There are 4 nested groupings, the coarsest first. Each group lies inside one group of the grouping before and may be the whole of it. The rows also spread widely along 16 directions, which tell nothing about the answers.
In the rows, 128 means zero.
Known rows, each followed by its group in each grouping:
[ 58 115 204 177 102 176 114 112 144 134 152  99 198 128 103 119 158 150
 110 113 154 108 132 122 131 135 119 146  90]	bov J_218 senug vor
[133 113 154  66 162 149 185 128  80  90 141 135  68 115 129 137 166 139
 160 118  76 170 126 161  92 146 136 103  99]	notib J_240 sufu Zatog
[152 119 151 143 138 172 156 122  27 113  93 107 113 110 113 136 113  88
 191 117 122 163 141 142 121 119 129  97 160]	notib J_328 fafis gud
[ 76 145 118 138 117 130  79 140 132 140 126 103 100 155 133  96 114  47
 125  97 138 126 125 135  78 101 135 110 132]	notib J_328 gerus Sesub
[122 100 114 109 129 123 120 132 111 133 128 133  78 152 140 129  72 150
 134 103  53 121 175 128  90 143 119 150 107]	notib J_328 gerus Gove
[119 188 114 131 108 142 160 122 111 119 114 149 141 182 103  87 132 169
 114 143 152 157 140 134 164 122 110 167 149]	bov J_617 pel bipo
[119 151 139 166 135 153 141 132  99 120 138 131 154 134  89 143 151 129
  99 130 164 126 153 133 153 121 149 133 122]	notib J_328 Rila buv
[124 143 120  94 135 130 181 140 169 102 177 134 140 192 109 130 133 163
 112 113  96 141 113 128 110 125 102 114 170]	notib J_328 fafis nonil
[ 77  96 129 166 107 176 130 112 167  76 173 155 166 108 119 200 174 180
 122 138 148 158 114 197 135 126 126 166 105]	notib J_240 zoto nased
[ 63 106 159 109 100  90  90 164 195 131 118 134 103 102 179 120 102 112
 124 112 146 148 175 190  71 125  68 159 115]	notib J_328 Rila batel
[ 98 102 138  89 166 109 154 166 125  86 181 135  98  99 130 166 165 126
 112 112 129 159 139 174  85 134 146 109 104]	bov J_218 lil Midof
[ 90 184 107 153  90 186 166 126 149 141 119 111 182 154  96  98  98 132
 100 139 182 163 135 176 123  75 112 101 138]	notib J_240 sufu moba
[103 144 114 155 141 170  54 106 123  99 134 152 138 114 131 147 142 153
 110 129 150 158  86 131 137 180 152 167  99]	notib J_240 zoto Fino
[138 130 126 153 149 184 105 111 140  82  99 166 148  51 112 164 148 144
 145 192 159 154 113 189 102 131  85 154 120]	notib J_328 Rila buv
[115  92 170  71 142 103 124 150 117  96 102  99 101 153 124 102 127 129
 189 121 113 151 121 134 103 169 119 109 161]	notib J_328 Rila buv
[ 98 132 104 152 109 129 156 169 166  96 111 145 169 161  85 121  85 137
 129 170 122 128 132 147  67  52 111 118 137]	notib J_328 Rila batel
[131 123 140 117 159 133 120 143 104 112 118 174 107  77 156 150 115 153
 112 127 110 161 138 125 103 172 130 145  68]	notib J_328 Rila batel
[120  96 144 150 104 186 158 105  88 168 110 121 113 140 158 133 137 109
 143 109  65 125 145  98 147 137 146 114  75]	notib J_328 Rila buv
[123 160 116  97 132 176 118  73 113 119 118 134  96 153 110  94 131 163
 151 141  94 132 134 167 108 144  67 177 150]	bov J_617 pel bipo
[ 76 131 121 180 104 163 132 146 142  74 142 155 148 135 132 141 153 137
 118 147 119 155  79 120 111  87 139 162  82]	bov J_617 pel bipo
[109 135 119 109 143 127  87 126 148 161  87 133 102 137 114  84 156  57
 132 162 112  86 145 136  74 117 128  98 111]	notib J_328 Rila buv
[130  82 156 158 130 187 108 102  57  98  95 117  97  76 130 164 112 134
 185 130  98 142 157 167 113 140 108 168 106]	notib J_328 Rila buv
[117 130 187  62 172 115 124  95 122 134 165 157 114 128 118 134 235 117
 135 100 143 122 149 154 124 190 116 104 158]	notib J_240 zoto Fino
[ 67  87 125 151 105 186 112  92  92 117 140  74 110 122  93 154 117 123
 165 111 137 139 160 216 111 114 147 133 107]	notib J_328 gerus Gove
[143 120 194 158 144 133 151 129  99 132 107 174 160  87  97 146 213 113
 123 163 158 102 190 138 154 126 120 129 125]	notib J_240 sufu Zatog
[131 148 104 135 133 107 119 134 126 160 138 170 130 148 136 142 153 108
  86 110 162 134 163 119 172 159 150 129 143]	notib J_328 gerus Sesub
[ 94 165 148  88 138 152  86  84 127 173  95 175 107  93 145  76 121 103
 140 120 106 125 151 153  42 143  73 128  90]	notib J_328 fafis gud
[ 90  83 152 145  97 182 146  86  75 139 121 119 118 119 137 144 134 177
 155 113  95 143 169 161 158 152 134 171  73]	bov J_218 lil Midof
[ 72 103 145 111 146 151 132 125 127 109 141 160 132 103 118 130 156 112
 145 140  84 122 117 142  31  99 126 101  72]	bov J_617 pel bipo
[ 76 105 119 113 106 118  62 139 156 117  95 159 117 110 185 118  80  92
 176 109 115 174  98 145  51 134  93 138 133]	notib J_328 fafis gud
[105 107 145 153 133  97  95 176 167  73 121 192 138 116 139 149 162 166
 106 167 118 135 115 110 116 145 147 175  74]	notib J_240 zoto nased
[124  94  95 128 149 107 111 167 174  78 164 142 108 146 123 178 170 117
 118 146 107 131 102 138 119 137 155 132 138]	notib J_328 fafis gud
[106 102 124 110 129 128  71 112 113  99 100  95  80 143 117 125 156  76
 196 133 148 142 122 188 119 146 119 144 187]	notib J_328 Rila batel
[135 124 139 172 139 186 123  95  36  88 120 151 122 124 107 161 181 110
 167 124 111 142 108 116 149 128 163 151 126]	notib J_240 sufu moba

New rows. What belongs after each?
[141 179  61 129 119 197 142 119 128 143  71 116 110 144 120  81 138  98
 124 190 130 164  90 150 138 114 155  92  98]	notib J_240 sufu moba
[114 125  88 160 131 173  80 113 153 134 117 148 129 106 125 140 117 118
 110 158 114 118 122 142  98 132 131 139  87]	notib J_328 gerus Gove
[129 138 135 117 142 151 150 128 117  85 139 121  87 145 103 124 144 117
 151 134  94 133 124 153  86 103 103 131 144]	notib J_328 gerus Gove
[121 142 205 139 174 152 126 136 114  93 157 137 184  89  71 143 144 192
  94 136 164 122 152 137 109 159 115 128 114]	notib J_240 zoto Fino
[124 154 142 117 112 122 161 146 172 153  94 106 132 181  84  69 146 137
 109 177 135  94 181 145 141 111 102 121 139]	notib J_328 Rila buv
[123 146 117 103 136 143 176 118 202 114 167 199 167 121 126 165 196 154
 108 151 144 155 109 169 123 132  87 115 151]	notib J_328 fafis gud
[ 84  66 120 132 123 108 129 147 102 129 143 122  88 139 127 158 179 128
 116 127 110 120 179 152 160 147 205 146  61]	bov J_218 lil Midof
[119 191 115  90 164 155  58 105 106 146  98 115  76 115 116  68 107 118
 104 134 141 135 143 167  83 173 120 133  97]	notib J_240 zoto nased
[ 91  95 134 140  88 142 180 124 106 133 122 156 118 136 148 156 191 132
 140 126 128 166 159 165 182 127 170 137  83]	notib J_240 sufu Zatog
[112  88 139 167 123 170 118 141 110  55 136 120 129 105 149 175 154  99
 177 126 127 179  64 141 110 116 123 146 145]	bov J_218 senug vor
[103 178 124 137 143 141  89 116 165 149 173 140 128 145 111 124 111 148
  46 101 135  94 175 145 103 138  90 175 118]	notib J_328 Rila batel
[ 82 132 178 142 102 145 151 125 127 181 141 129 121 144 158  99 180 110
  87 103 104 104 173  99 148 133 130 133  63]	bov J_617 pel bipo
[139 130 158 130 127 119 151 144 137 107 137 147 122 118 132 154 169  93
 134 122 161 144 174 185 127 103  65 141 206]	notib J_240 sufu Zatog
[ 95 153 108 118 133 182 122  95 107 114 146 198 123  91 188 146 129 135
 127  95 109 198  74 127  87 150 107 147  86]	bov J_617 pel bipo
[ 95 114 123  57 125 120 131 116 109 139  96 114  82 146 132  86 128 114
 180 130 117 157 154 185  93 147 110 109 142]	bov J_617 pel bipo
[102 127 155 154 106 128 140 164 102 143 100 147 110 108 180 120 143  41
 140 106 127 159 132 109 108  97 139 100 100]	notib J_328 fafis gud
[138 132 159 153 108 121 209 175 113 140 105 153 157 139 146 130 156 124
 105 136 148 161 151  91 189 127 153 101 107]	notib J_328 Rila batel
[ 75 115 120 100 132  79  66 170 145 106 135 106 106 168 124 115 102 105
 130 100 150 145 140 156  85 140 148 121 156]	notib J_240 zoto Fino
[138 126 157 140 144 183 115 113 204 107 160 122 140  99 113 151 171 170
  87 168 119 103 137 173 125 149  61 165 126]	notib J_240 sufu Zatog
[118 103 178 126 150 110 139 141 166 106 136 160 171 144  56 131 197 173
 116 182 112  65 171 130 112 125 123 135 122]	notib J_240 sufu moba
[ 85 125 151 143 102 151 122 100 107 151 139 163 104 118 188 154 197  68
 135  73 139 154 135 136 153 141 130 147 110]	notib J_328 Rila buv
[102 137 139 114 123 168 157  90 136 169 137 179 148  93 136 137 127 159
 107 118 117 138 178 171  98 138  88 127  84]	notib J_328 fafis nonil
[112 109 122 153 102 127  95 147 121 125 105  91 132 185 110 112  99 158
 123 130 127 128 152 113 177 156 161 161 134]	notib J_240 sufu moba
[106 159 175 127 162 164 188 149 106  71 162 122 159 112  63 133 183 139
 110 143 167 155 108 158  99 100 150  84 109]	notib J_240 sufu Zatog
[ 78 102 174 147  74 125 123 131 147  99 137  87 148 178 113 132 143 128
 169 100 171 142 162 185 155 107  83 168 218]	notib J_240 sufu moba
[105 140  89 140 135 186  75 103 134 112 117 148  96 126 137 123 139 117
 125 149  81 134  82 135  83 133 143 146  69]	notib J_240 zoto nased
[112  96 170 125 104 152 119 130 104 131 119  67 113 130 148 129  92 156
 147  92 137 164 170 163 162 176 112 147 142]	notib J_240 sufu moba
[126 164 110 131 173 187  73  70 100 152 146 173 132  89 124 144 153 128
  93 115 140 132 110 123 121 193 144 129  86]	notib J_328 gerus Sesub
[110  87 130 105 133 160 128  90 127 114 126 162 132 121 136 158 219 108
 178 140 121 155  85 154 140 164 148 107 134]	notib J_240 sufu Zatog
[ 85 129 120 175  97 133 102 134 113 151  95 172 213 136 140 124 112  97
 132 118 182 160 111  93 134 126 150 117 136]	bov J_218 senug vor
[ 67 107 118 120 115 175  91  90 117 102 117  84 107 162  94 108 156  93
 195 132 115 135  85 174  91 121 149 117 131]	notib J_328 fafis nonil
[ 84 160 134 135  98 161 158  95 134 188 132 146 107 169 138  89 208  65
 107 115 105 104 140 114 135 105 150 103  72]	notib J_328 gerus Gove
[105 146 153 132 125 131  94  93 130 157  95 215 131  96 145 111 168  98
 139 137 125 112 156 129  91 133  88 154 106]	notib J_328 gerus Gove
[ 93 160 140 181  83 159 169 132 121 111 119 138 163 159 106 119 148 113
 132 132 162 150 135 147 144  66 114 145 146]	notib J_328 fafis nonil
[110 120 134 133 131 145 115 128  90  74 110 134  71 106 108 142 136 130
 165 149 114 147 166 210  80  93 107 172 118]	notib J_240 zoto Fino
[ 78 145 147  99 100 160 164 118 157 159 154  63  95 166 129  93 163  77
 127  96 133 137 146 187 116 106 110  85 135]	notib J_328 fafis gud
[ 50 137 171 127 146 140  96 138 139  81 157 118 152 119  95 114 191 123
 120 133 175 141  82 140  94 139 156 120  92]	bov J_617 pel bipo
[118 163 151  75 186 121  77 120 156 120 156 123 140 146  73 100 138 150
 101 126 149 106 134 146  75 176 102 110 167]	notib J_240 zoto Fino
[108 109 165 148 157 164 119 131 128  47 149 120 128 112  74 150 187 144
 152 163 118 123  84 146  97 124 141 137 106]	notib J_328 gerus Sesub
[ 72  81 127 104 128 119  78 139 160 108 136  87 143 161 102 121  94 127
 161 114 131 133 107 145  80 153 143  97 153]	notib J_328 gerus Gove
[ 74  73 129 151 109 154  93  97  67 119  85 169 108 111 129 150 175  89
 200 141 102 135 136 160 101 113 174 138  80]	notib J_240 zoto Fino
[ 80 127 154 121 118 150  94 118 124 157 108 132 121  99 159 112 149  74
 138 110 154 152 135 157  96 141 127  98 104]	notib J_240 zoto Fino
[ 97 120  93  78 114  93 131 134 143 161 143 118 114 213 122 117 135 120
 122  96 139 141 165 156 152 156 160  97 174]	notib J_240 zoto Fino
[155 124 150 101 149 114 157 143 178 130 147 145 123 157 114 122 144 159
 102 144  81  94 160 110 117 149  86 125 144]	notib J_328 gerus Gove
[ 78 101 137 134 104 151 103 149 217 128 153 105 134 137 152 127 126 158
  85 132 101 125 123 137 113 146 122 143  72]	notib J_240 sufu moba
